The same things were measured in two ways. Each way mixes the same 12 hidden numbers, adds some noise and spreads widely along 6 directions of its own, which tell nothing about the thing.
Some things both ways: the first way, then the second way.
[-34  19 -30  -1   1  -7 -25 -19  20  -3   8  11 -28  -9 -20   5 -24  -7
  13]
[ 21  -2  -6  -4   5  13 -23  27  45   8  11  17 -19  -8  -6  20   8   4
 -22]

[ 19   2  -8  -1 -24   0   9   0   4 -12   7   1  -4  -2  -4   8   6  14
  14]
[ -1  19 -26 -18 -16 -25  10 -14  24   1 -18  -5 -29 -21  22   2   5 -22
  -8]

[-27  -5 -14  -7   7 -11   6  19   9 -15  -8 -10 -29   1  -5 -21 -15 -16
 -21]
[-31   9  -4 -31 -35  -1  27 -27 -10  -5 -10  -9   0  -4   6  -8  18 -15
  -3]

[ 22  12 -11  12 -20 -12   6  26  -1 -40  -8  30  -3  22   9  24 -19   7
  -4]
[-11   8 -27  -5   0 -31   9   3  25  -2  -7   8  -7  -4  -6  13   0  -6
 -24]

[ -9  -9 -21  20   7   0   5   5  20 -15  -5  23 -18   8 -14  -3 -13   0
   1]
[  4   2 -11   6  11 -13 -10   7  26  -6   0   3   3   3  -1  19  -2  -1
  -9]

[-29   5   5   3  32  -7 -35 -15 -12  26  -8   6 -40  -8   7  10   5 -19
   7]
[-12  11  -7 -14  13  -4  22   0   2  -6  -1  14  13  24 -12 -15 -15   9
   0]

[ 16 -25 -10  15  -8   6  15  33   8  -8  -6  15  10   3  -6  10  -3  20
  -2]
[-13  16 -12  -3  37 -17  26 -17 -36   4  11  -2  11  -3  -4  11 -23  26
  12]

[  2  24   1  -1  -5 -11  -5  40 -33 -18 -29   3   2  19  28  34  -5 -13
 -25]
[ -8   5 -21  -3 -11 -20   5 -14  -7   4  -1 -20   2   3   9 -13   6  10
  -1]

[ 10 -16   2   7   1  16  21  25   6   0 -18  15   1  24 -27  -3 -37  -3
  -9]
[ -4  18   1   9  31 -22 -13  -9  15 -21 -23  -1   7  47  -7  23   6   2
  -2]

[ -7   7   4 -10  -6  -2 -30 -24  16  21  23 -16  15 -12  -7   1  34  21
  35]
[  2 -13  11   6 -16  15  -6  -8   5  16   1   6   9  -2   5   2   9  -2
   6]

[ -9 -39 -12  29  26  13  54 -13  13 -15  16  12  12  28  -1   0  16  25
  11]
[ 20   6  -4 -12  37  -9   2  11  10  48  28  18 -18 -34 -12  41   3  27
 -12]

[  2   4  -5   0   1  27 -21  -4   3  30  -1  23  14  11 -23  26 -26  -2
  34]
[  6   6 -10   5  -7 -10  -8  -3  29   6  -8   2  -2  11  -6  16   0  -1
 -13]

[-22  12 -22   4  22  -1 -26 -10  -3   8 -21  19 -33   5 -10   6 -11 -10
  15]
[-13 -11  -1  -8  -6  28  26  35  28  20 -11  13  18  23   1 -21  -5 -18
 -25]

[  7 -37  12  -1   5  25  33   0  19  12   3   7  21   2  -7 -10  17  15
  12]
[-14   3   5   0   2   3  12 -30 -22   4  -5  -2   1  10  -1   5  -8   9
  14]

[  5  24  13  -4  22  -6 -13  12 -40  21 -37 -12  -5   5  -3  22 -10 -19
  -4]
[-11  16   7 -43   9  17  53  -3   5  35 -22  20  11   5 -10   4   9   1
 -26]

[-23 -11   2  -6  14 -10   8   1  13  -3   6  -9 -14 -12  13 -27  24  -4
  -8]
[ -8  14  -2   1  28  12  13  21 -10  -7 -14  22   6  38 -14 -17 -13  27
  -4]

[ 31   4   1   7 -21   0  10  10  -6 -28 -14  21  12  22  -4  37 -14  21
   0]
[ -4   3   0 -34  -5  18  42 -24 -32  19  22   8  -5 -32   1 -15 -30   9
   6]

[ 38  -2  -9  13 -38  -5  17  37  26 -38   9  11  21  13  -8  10 -11  20
  -2]
[ 21  -1  -8   6  42  13 -12  33  27  31   0  45  -3   1 -28  31 -11  29
 -13]

[-13 -25 -25  11  19  13  38 -10  15  -7  17  12  -1   1   0  21  11  22
  19]
[-50 -20   8  -4 -45  33   8 -22  18  43   3 -21   9  29   0  27  59 -23
 -11]

[ -7 -16  18   6  15   1  21   1  -8  -4   6  -9 -15  14  15  11   6  -5
 -17]
[  6   7 -33 -27   9  -8  19  24  33  -5   1   9   1  33  -1 -29   4   8
 -16]

[  0   8 -42   9  -6  14  -3   0  21 -18   8  35  14  16 -19  16 -23  28
  15]
[-15  17 -13 -17  -4 -28  51   2 -15  10  13 -11  -2 -28   9 -26 -19  17
 -12]

[  7  -1  30  -6  13   9 -17  -8  -2  28  -5   4  -1   9 -11   9   7  -3
  14]
[ 31  19 -26 -18  43 -32  15  30  16 -15  -5  40 -17 -13   2 -24 -35  22
  -4]

[-14 -18 -15  26   4   0   8 -11  41 -15  13  28  -4  -3 -15  -7  13  -3
  22]
[ 13   3   9   7  34  42 -28   9   1  17 -18  42  -6   2 -42  42 -19  37
  13]

[ -1   3  12 -12  -1  -1 -21  27  -4  22   2 -21  -8 -13  10  -6   4 -11
  -8]
[ -5  -7  -1  22 -16  12 -12   1   4   0   1  -3  11  32   6 -18   0  -3
   9]

[-26 -20   3  21  23 -17  -4  -5  -8   1   7   0 -18   8  21  -9  37   2
  10]
[-38 -16 -11 -22 -16  26  27  -3   3  31  -9   0  20   2 -10  21  16 -23
 -11]

[-10   0  -9  -2 -31  -7 -20  28   4   5  -8 -21 -16 -13  -8   6  -4   1
  -3]
[-14 -14 -10 -16 -17  12  -3 -22   4   5   4 -25   9  -8  13   8  13 -11
  15]

[-32   9 -51  -1 -15  -8  -6   6  31 -35  12   6 -21   6  -9 -15 -23   4
  -2]
[-25  11  16   3 -38 -24 -13 -48  -5  -5  -5 -21  -1   0   1  15  25  -2
   8]

[-22   0  -7 -13   4   3 -12  -9  18  24  14 -12 -14 -19  -4 -11  13   3
  20]
[-28  -9   3 -26  10  28  30  31  32  46 -15  36   5  16 -28   9  15  11
 -15]

[-15   6 -19   6  17   0 -10  -2   0   4 -18  17 -12   0 -12  10  -2  -3
  16]
[ 11  -9 -14 -19 -17  17  21  15   1  32  25   4 -21 -70  21  -5 -16 -12
 -14]

[  2 -14 -10  18  24  -5   9 -28  24 -31  17  54 -14  14 -20  27   0  24
  10]
[  3   2 -10   7  20  16   0   6   0 -11   7  27 -16  16  -1  11  -6  -3
  -3]

Other things, the second way, with their names:
<383>: [ -1   3   7  -2  -7  15  17  -8 -10  -3  -7   3   3  -3   2  -7 -14   2
  -3]
<142>: [ 14  13  12  20  15 -17 -11  -6  -1  -1   5   8  -3  20  -8   0 -11  33
  11]
<52>: [  5 -19 -10  -6  -7  19  23  13   6  10   5   6   1   0   3 -34 -23  17
  15]
<91>: [  5   4 -14   1  -3 -12   4 -10   5 -10   3   8   6  12  -6  -5   0  16
  -5]
<21>: [  3   6  -5   2   3  -2 -10 -16   8   0   2  -3   3  16   2  12  11   6
   2]
<18>: [ -8   6  -6  -6  -3 -23  29  -9 -15  12  32  -2   7 -12   0 -10  -8   9
   4]
<240>: [-32  -8   5  -7 -28  26  35  -8 -14  10 -19  -7  29  14 -11  -9   4  -5
  -2]
<365>: [  7 -12  -7   9  -6  -7  -8  -3  15   7  14   4   2 -15   0  17  -9  -8
   0]
<372>: [  5  16  10  -5  -1  -2   1  -4  10  10   1  -1  -5 -25   4  25   8  -6
 -22]
<220>: [  6   3 -23 -13   4  -8  17   8  19   6   6   3  -2 -12   7   6   0  -5
 -15]
<148>: [ 34 -17 -35   7   0  -5   6  33  45  19  23  -4 -15 -17  34 -11  14   0
 -26]
<326>: [  8 -15 -21 -16 -17   7  13   8  26  21  11  11  -1   4  10 -21   6  -6
 -12]
<304>: [  3   7   4  22  17 -20  -8   4   5  -2  10   0  -7   6  11  13   8   5
   2]
<51>: [-24  -1  -2   8   3  -7  10   0   5  10 -17  -2  17  17  -6   4  -1   1
   3]
<111>: [  6   9   1 -15  -3  14  10 -10 -23 -14   6  -1 -12 -17   5 -21 -26  16
  19]
<319>: [  4   3  -3 -10  14  -2   4 -25 -33  -6  21   1   3 -16 -11   5 -17  32
  20]
<83>: [  2   2 -23  -1 -14 -14   6  10  37  10 -14  -9   2 -14  12  14   9 -19
 -22]
<209>: [ 6 -5  7  2 -7 30 -3 -7 -4 20  3  1 -2  8 -4 -4 -5 20 18]
<75>: [ 32  -8  -8  39 -14   2 -45  15  26 -24  10  -7 -12  17  22  -6   6  -9
  -5]
<331>: [ 10  -4  -6   2   2 -16  -2  -2   3  20  16  12  -5  -6  -2  -8 -10  16
  17]
<57>: [-15  -4  -5   7 -19   1   0  -3   8  -8  -7 -23  14  25  10 -18   3  -6
   4]
<159>: [  5  -3   4  -5   1  -9  -4 -12  12   9   1  10  13   4   1   7  11   5
  -2]
<252>: [  7  15  -5  15 -12 -10  -6   3  21  -1   6  -3 -30   1   7   0 -13  -8
  -5]
<272>: [ -3   3  -6   2  -5  -9  22 -14   5  28  -2  -2 -17 -25   5  30   4   0
 -21]
<397>: [  3   6 -14  16   8 -15  -9  14   3 -19   0  -5   0  20  17 -23  -1   9
  -6]
<85>: [ 20 -14 -19   8  14   4 -14  24  31  22  21  14 -23  -5  14  13  -1  -9
 -15]
<393>: [-12 -15   2  18 -43 -23 -22 -30  17 -16  22 -19   8  14  25 -14  29 -20
  10]
<71>: [-17  16 -12 -21   8  -6  20  -9 -20  -9  -8  -1  13   0  -4 -18 -11  18
  11]
<130>: [  1  15  -6  11   1 -14 -11  11  -1 -25   2   9 -12  16  10 -32 -11   8
  -2]
<274>: [ -3  -3   9  -2  -7  25  12 -13 -13   1  -6  16   3  -4 -10   3 -13  11
   5]
<273>: [  8   5 -18   8  16 -12  -6  15  13  -7   6  -4 -13  13   3  -1  -9   8
   1]

Some of these things the first way, each followed by its name:
[  2  -3 -23  26   9  11  -3  -1  14  -3  -1  31   5  17 -25  12 -12   6
  25]
<83>
[ 23 -18   2  10 -12   8  19  44  13 -13 -13  12   2  16  -9  -7 -26  -3
 -15]
<365>
[ 18  28  21  -5 -12 -19 -31  13 -22   8 -13 -20   4   1  11  30  15   3
   5]
<159>
[ -9   1 -14  25  27 -10   2  22  -7 -15 -25  24 -34   8  12   2   2 -18
 -16]
<51>
[  8   5  19  -2 -15 -14   8  18  -8  -5   4 -30  -1 -11  27  -8  25  -4
 -24]
<209>
[  2  27  -9 -19 -26   3 -36   1  12   8  19  -4  13  -6  -7   7 -13  15
   7]
<142>
[-31  -2  -9  21  33  -1 -11   4   5 -11 -16  38 -16  19  -9  21 -17 -14
 -14]
<319>
[ 15 -17  -4   9  -6  10  24 -29  15  -4  41   9  -1   4   3 -15   6  25
  19]
<252>
[ -1  -3  23 -11  21   0   5   7 -10  24 -13 -12   8 -11  15   5  30  -5
   8]
<397>
[ 12   0  -3 -22 -25  10   9  19  18   0   6 -25  25 -21  -5  -3   6  22
 -12]
<148>
[ -6 -10 -11  -4   3  23  -4  -4  39   7   2  28  20   1 -37  -1 -19   4
  20]
<274>
[-14   8 -26   1 -16  13 -31 -12  20  10  14  16   5   4 -23  16 -11  18
  30]
<57>
[-14 -11  -7  11  28 -10  24 -13  -2   4 -10 -13 -14  -9   3 -25  21  -7
  13]
<372>
[  7  -8  -8 -20 -43  -2   6  27  23 -27  13 -31   1  -2   5 -11  -2  18
 -20]
<326>
[ 19   1  -7  13 -21  -6   7  55   6 -23 -19   5  -1  13 -11  16 -22  -5
 -20]
<71>
